There are 5 ways to turn a row about zero (a turn may also mirror it). The second row of each pair is the first, turned, with some noise. The first 35 pairs use one turn. New pairs use 2 turns, one after the other, and a turn may come again.
Known pairs, each followed by its turns in order:
[-16  10  -6  -3 -36 -19]
[ -4  19  21 -24 -25  -5] => disi

[ 21 -23  -3  15   1  15]
[-17 -27 -19   5  -1   1] => disi

[ 0 15 -4 -3 -4 -7]
[ 10 -10  -3  -1  -6   9] => Retef

[ -1   6   0  -4 -26  11]
[  3 -11  12 -21   9 -11] => maf

[-2  2 33 -7  4 -1]
[-11   4  15   6  14  22] => Retef

[-5  4  3  7 -1  0]
[ 0  2  7  4  1 -2] => maf

[-11  13   7  -8  18   4]
[-8  3  4 22 14 -1] => keze

[-11  -3   5 -10   5  11]
[ 11  -5  -7   3  -8 -14] => maf

[-11 -26  14  -4 -17  -9]
[ 22   6  12 -13   0  24] => keze

[21 -4 21 -9 41 -3]
[  5 -15 -12   9  44 -12] => keze

[-11  -1  -3  -9  -6   3]
[  1   1   2 -10  11  -5] => bifof

[ -4  -5 -14   8  -8  -6]
[  2 -10   4 -13 -10  -5] => disi

[ 41  41  -2 -22  -6 -13]
[  7 -38 -33  26 -19 -17] => keze

[-4  7 14 24  0 -5]
[ 12 -20   1  15  -9  -3] => bifof

[-41   7 -17  -6 -15   1]
[ 36  24   1 -17 -10   4] => Retef

[ 0  7 -3  5 11 -6]
[ 9 -4  8  5  5 -7] => disi

[-41   3  14 -16   4  -2]
[ 21 -23   0  28   4 -21] => maf

[-41  20 -20  26   8  -4]
[ 25  12  20 -17 -43  -3] => Retef

[  2 -13   0  26  -7  -3]
[ -7  11   0  18 -14 -11] => Retef

[-17 -34 -17  22  12   6]
[ 22 -30 -29 -14 -10   0] => disi

[ 5  8  0 37 -7  6]
[ 11 -14  22  20 -15   5] => bifof

[  8   2   7 -28 -10  17]
[ -9   6  -3 -34  -8   2] => bifof

[  8  -9   1 -10  -7   7]
[15 -3  6 -3 -2 -6] => keze

[-30  -8 -22 -25  20   1]
[ 28   2  17 -32  14 -17] => Retef

[ 13  -5  -1  -2   9 -19]
[  2  12 -18  12  -3   6] => bifof

[  0 -19 -10   2  20   3]
[-17  14   1  16   4 -10] => bifof

[ 41  -6   0 -22  25  11]
[-17 -20   6  31  23  25] => disi

[-14 -13   4  10   3  13]
[ -6   9  19 -10   7   3] => keze

[ 30  18 -41  21  -6  -8]
[  1  20  13 -25   7  46] => maf

[-10  14   3  -4 -14  15]
[  2 -15  13 -20   3   1] => bifof

[ 11   7  -3   6 -41   9]
[  1  12 -39  12  -9  13] => Retef

[-41  17  -5   1   3   6]
[-22  24  16  23  -7  13] => keze

[-11  34  -7   0  -3  18]
[ 26  -7  26  -7 -14   2] => maf

[-3  6  4  9 15 -8]
[-1  5  4 18 -5  8] => maf

[-29 -12 -17  39  -6   0]
[ 21 -15 -18 -30 -17 -26] => disi

New pairs. What belongs after each?
[ 15   3 -23  10   5  -1]
[-17  -9   8 -18  -4  10] => maf bifof

[ -2   7 -29  13 -12  -9]
[ 16   0  11 -18  20  11] => keze bifof

[-20 -24 -16  -4  -4  -2]
[ -5   1 -29  -7  19  -5] => disi Retef

[ -2  -5  -3  -6 -28 -10]
[-10 -25 -10  -1  10   8] => bifof Retef

[-11   8  -6   1  -6  19]
[ 13 -18 -11   2   3   1] => maf keze

[-17  -2 -36 -41  38   5]
[-17 -20 -52   0 -12 -34] => maf Retef

[ 15  -1  -8   4  22 -41]
[-10  -6 -11 -15 -41 -17] => bifof Retef

[-13  15 -41  20   0   7]
[  5 -16  10   7  44  -7] => disi Retef

[-13  33 -11   1 -18  20]
[  6   1 -39 -22  11   4] => Retef Retef

[  8 -28   0 -12  -4  -5]
[  0   9  30  -4   4 -10] => bifof disi

[-20  16  -4  12  30 -30]
[-21 -29  -5  34   2   3] => disi Retef

[-4 -7 -5 11 -2 -1]
[-3 -4  6 -3 -9  9] => disi disi

[-24   1  -2 -28   5   5]
[28  2 10  7  8 20] => bifof disi

[ 6 -1 18  1 -3 -7]
[  8   1  -7  -9 -14  -4] => bifof keze

[-15   3  -2  -3   6  14]
[ 2 -6 11  6 16  7] => disi disi

[ 1 -9 12 -8  0 26]
[-18  -2  16   4  19   6] => disi bifof

[ -9   3  -1 -25 -16   0]
[-17   0 -15  17 -12   8] => keze Retef

[ 12 -10 -41 -15 -15  17]
[  1 -29 -19 -26  26  -6] => maf Retef

[-41   1   1  12   9  -8]
[ 23 -23  -6  26 -12  -3] => bifof disi

[ -2 -41  13   3   8  -5]
[23  8  9 19 16 26] => maf maf

[  4 -33   8   1 -12   7]
[-14 -18 -14 -10 -23  -2] => keze maf

[-7  4  7  0 -5  6]
[ 2 -7  2 -1 -7 -9] => keze bifof

[-12  10   1  41  -8   1]
[ -3 -11  33 -17  18  -9] => Retef maf

[  1  -6  -8  -3  15 -12]
[-19   1  -9  10   4   0] => Retef maf

[ 4 12 -3 15 20 -3]
[  3  21   6   3   9 -13] => bifof maf

[ 4 23  9 15  3 24]
[-11  19 -25  15  13   6] => disi keze

[ 28  -6 -24  -8 -25  -2]
[-32  10  -7 -25  15  -3] => maf bifof

[ -1  22   3 -10   8 -15]
[-20  14  15   2   5  -3] => bifof bifof

[  0  28 -11  -2  20  -2]
[-17 -19  24   8   7   3] => disi Retef

[  2 -19 -13  -3  19   5]
[ -7 -14 -12  21   5  10] => Retef maf

[ 14 -41  15  -5 -12   9]
[-23 -16 -24 -13 -28   3] => keze maf

[ 21   5  -5 -12  -3  -6]
[-9 18 15  2  0  6] => disi Retef

[ 4  0 -2 -1 22 19]
[  9 -12   6  -1  17 -18] => bifof bifof

[ -7   0  -2  -5 -33   5]
[ -3 -16 -18 -15 -20  -3] => Retef Retef

[37  7 -4 29  2  1]
[ 23 -26  20  -2 -12 -24] => maf maf

[ -3  -4  14  -1   4 -17]
[ -2 -10  -1  11 -17  -8] => Retef bifof

[-18   0  12  -8  15  18]
[ 3 25  0  9 14 11] => Retef disi

[  9   6  -2 -10 -20 -14]
[ 9 17 17 -6 -9  5] => keze bifof

[ 3 19 17  7 12  4]
[-2 19 -6 16 -4 15] => maf Retef

[ -3 -13  -7   2   1   4]
[-2 -6  3  6  1 10] => Retef maf

[  1  -1  -3 -25   0 -17]
[-18  14  -6  14 -15   0] => Retef bifof

[  0   2 -17  12   3  12]
[-13   8  11   7  15  -2] => maf disi

[  8  -5 -24   1  -1  14]
[ 22 -12  -1  13   3  11] => keze Retef

[-35  -4  41 -24  -2  17]
[ 10 -20  12  14 -54  -8] => maf disi

[ 16  -2  30  -1 -11  10]
[ -6  -7 -22  19 -12  18] => keze disi

[  0 -11  11  -8  -4  14]
[ -1 -20  -2   2  10   3] => bifof maf

[ -9 -10 -26 -32  22  -8]
[ -5 -29  12  13  33 -11] => Retef Retef

[ 4  3  1 -3  5 -3]
[-2  2  6  0  3  1] => bifof bifof

[-10   8  -3  -3 -29 -10]
[-10 -13  -5 -10 -14 -24] => Retef keze

[-12   3   2 -13   1 -15]
[  4  16  13 -10  -7   4] => keze maf

[ -4  11 -10   8   8 -13]
[  9 -14  -9  -4   9   8] => disi keze

[ -6  -9   8   2  14 -20]
[ -2   4 -12  20  -9 -12] => Retef disi

